There are 5 hidden switches. A switch that is on adds its own fixed numbers to the row, and there is some noise. The rows also spread widely along 3 directions, which tell nothing about the answers.
In the rows, 128 means zero.
Known rows, each followed by its switches (1 for on, 0 for off):
[124 153 150 157 116 120 107 149 141 159 135 146 137 134  96 119 131 149
 137 105 157 147 158 115 123 130 129 159 135  68 149  79] -> 0 1 0 0 1
[132 143 127 167 104 109 110 143 145 152 155 172 176 122 130 121 126 133
 137 114 155 143 133 132 115 138 173 189 144  75 162 102] -> 0 0 1 0 1
[121 167 142 158 113 115 104 146 127 149 141 137 160 134 104 116 123 152
 143 120 158 137 153 122 125 139 135 166 123  66 151  88] -> 0 0 0 0 1
[156 131 124 114 142 108 113 104 163 166 111 163 131 121 104 110 130 107
 118  75 128 155 151 110 132 133 125 161 139  81 134 116] -> 0 1 1 0 0
[164 165 156 137 109 105  74 149 146 187  95 134 167 119  74  85 130 132
 136  53 162 161 151 130 127 139 116 178 123   4 133  91] -> 1 1 1 1 1
[121 139 137 149 119  94 122 142 160 136 162 170 168 127 118 127 125 125
 124 117 132 154 144 126 108 148 156 161 149 106 142  93] -> 0 1 0 0 0
[142 130 139 138 115 114  95 133 160 155 125 147 159 129  87 113 122 119
 131  81 129 152 151 117 130 154 116 149 137  78 131 110] -> 1 0 0 0 0
[145 129 131 162 110  97  95 142 171 154 128 173 195 112 110 102 127 116
 133  90 137 166 139 135 116 170 158 180 138  71 146 123] -> 1 0 1 0 0
[151 143 148 140 106  87  69 133 160 179 101 127 174 122  59  98 118 124
 120  43 147 164 163 117 128 150 107 146 123  41 112  98] -> 1 1 0 1 1
[158 118 124 103 144 113 118  88 165 170 113 164 115 116  97 120 128 106
 108  62 120 155 148  89 133 131 126 153 145  83 119 122] -> 0 1 1 0 0
[150 163 140 152 106 120 118 143 142 171 149 156 176 120 114 112 137 138
 144 113 143 155 126 138 107 136 155 177 142  58 153  96] -> 0 0 1 1 0
[158 133 137 108 122 124 106  99 162 206 110 144 106 105  81 110 141 125
 117  48 143 155 139  96 125 107 116 155 157  44 119  98] -> 0 1 1 1 1
[162 152 136 126 122 100  86 116 152 199 109 142 145 117  92 103 135 127
 122  65 148 156 151 113 132 133 124 169 132  40 132 100] -> 0 1 1 1 1

New rows. What belongs after each?
[149 105 118 120 115 112  86 104 175 184 112 157 134 110  95 112 122 114
 112  47 136 151 137 110 132 131 128 166 155  63 120 124] -> 1 0 1 0 1
[137 148 139 139 120 126 100 113 134 168 115 132 128 138  92 115 129 135
 130  95 144 137 162  99 141 132 108 145 126  69 135  94] -> 0 0 0 0 1
[132 119 115 156 110  87 105 126 161 149 146 159 172 127 116 130 124 119
 122  95 131 142 149 117 127 155 156 165 139 108 133 114] -> 0 0 0 0 1
[154 124 127 119 128  97  97 104 163 169 103 163 146 125 105 112 127 105
 112  80 127 163 155 103 136 149 129 163 126  82 135 135] -> 0 1 1 0 0
[160 154 135 148 107  59  87 138 151 164 109 158 209 125 111  86 119 109
 122  85 137 174 157 132 125 176 155 183 100  69 147 130] -> 0 1 1 1 0
[142 139 137 158  96  75 107 151 165 154 157 152 202 117 111 113 129 138
 122  93 151 161 140 126 104 142 169 167 146  85 133  84] -> 0 1 0 1 1
[157 141 122 150 112  72  69 131 141 174  95 140 204 128 108  93 122 115
 129  75 141 159 174 124 142 168 135 176 102  59 145 133] -> 0 0 1 1 1
[160 144 144 114 135 125  75 107 157 187  80 142 114 122  76  85 124 113
 125  42 134 167 166 103 138 148  83 155 111  33 125 120] -> 1 1 1 0 0
[134 126 126 150 115  72  90 141 157 154 131 170 194 122 129 107 125 117
 121  95 145 161 145 125 123 161 172 189 127  85 150 129] -> 0 1 1 0 1
[160 145 137 133 114 112  95 121 144 196 107 139 147 117  92 107 139 132
 132  69 141 146 158 116 131 134 121 169 130  40 140 103] -> 0 0 1 1 1
[170 146 145  98 124 118  74 104 166 207  75 131 125 124  60  87 126 112
 116  27 128 162 164 105 134 137  89 144 126  25 113 108] -> 1 1 1 1 0
[135 163 162 161  94  96  90 163 154 164 149 143 203 119  83  97 138 145
 134  74 168 162 137 130 101 152 147 164 153  42 132  64] -> 1 1 0 1 1
[135 157 152 162 110  90  82 157 155 142 120 147 210 137  89  96 113 124
 140 100 145 165 163 137 122 170 131 157 122  58 143 104] -> 1 1 0 0 0
[159 153 148 111 136 144  87 116 153 192  91 145 107 116  67  93 130 118
 125  57 145 159 160 111 141 126  90 147 132  30 133 107] -> 1 1 1 0 0
[134 154 151 113 130 158 129 111 146 182 136 132  77 126  79 119 134 135
 135  93 138 140 146  95 129  95  88 134 153  67 124  76] -> 0 1 0 0 0
[144 135 130 126 130 124 108 102 149 164 123 146 120 133  91 125 130 121
 123  92 118 138 160 106 139 127 102 141 137  91 126 114] -> 0 0 0 0 0
[147 108 124 125 122  81  78 120 172 172 108 162 164 108  94  99 124 106
 113  41 136 165 156 111 126 158 140 171 136  58 121 128] -> 1 1 1 0 1
[157 140 130 142 109  58  84 137 162 175 111 154 207 118 101 100 123 122
 120  73 144 173 155 136 125 168 163 187 111  64 141 122] -> 0 1 1 1 1
[142 128 128 134 124 102  86 103 144 175 106 138 136 139  89 117 127 117
 115  74 124 140 168  99 154 143 100 139 118  87 121 122] -> 0 0 0 0 1
[143 157 140 152 105 103 117 143 148 150 152 148 193 127 113 119 123 135
 132 110 138 146 142 125 112 146 153 165 138  92 138  95] -> 0 0 0 1 0
[164 116 119 109 123  69  72  89 167 198  81 142 149 119  84 101 127 103
 104  40 123 163 159  96 148 152 126 156 108  66 109 143] -> 0 1 1 1 1
[147 136 132 133 127  99 112 120 161 155 131 177 161 119 120 118 124 118
 118  95 133 159 145 115 121 149 156 182 140  93 141 121] -> 0 1 1 0 0
[146 131 140 126 114 110 106 121 162 185 131 157 138 110  93 115 139 135
 122  64 148 154 134 107 123 115 143 168 160  54 121  87] -> 0 1 1 1 1
[144 129 132 122 128  92 103 109 158 156 117 142 145 129  92 114 120 101
 112  86 121 152 159  98 136 147 120 144 122  97 117 125] -> 0 1 0 0 0
[151 124 142 110 138 106  80 106 164 172  90 128 123 125  59 102 115 107
 108  43 125 156 171  99 135 151  79 129 123  56 105 127] -> 1 1 0 0 0
[136 155 149 126 126 142 130 124 149 164 146 137 116 129  89 117 140 139
 133  99 140 143 145  99 127 109 117 141 151  74 133  73] -> 0 1 0 0 0
[150  98 115 107 131  95 107  91 172 176 122 170 119 107 104 130 135 109
 107  60 129 160 139  95 132 126 141 166 156  89 118 123] -> 0 1 1 0 1
[137 172 166 155 102 111  94 166 155 177 131 138 176 125  74  92 127 153
 144  74 166 158 146 127 106 127 123 161 141  26 130  62] -> 1 1 0 1 1
[144 182 148 185  95  93  89 166 120 164 123 125 201 147 101  96 123 144
 144 116 153 149 165 139 124 155 134 166 100  49 163  89] -> 0 0 0 1 1
[143 152 135 122 127 135 110 104 134 173 108 133 113 141  91 117 128 123
 133  91 123 135 166 107 142 139  95 139 130  81 134 111] -> 0 0 0 0 0
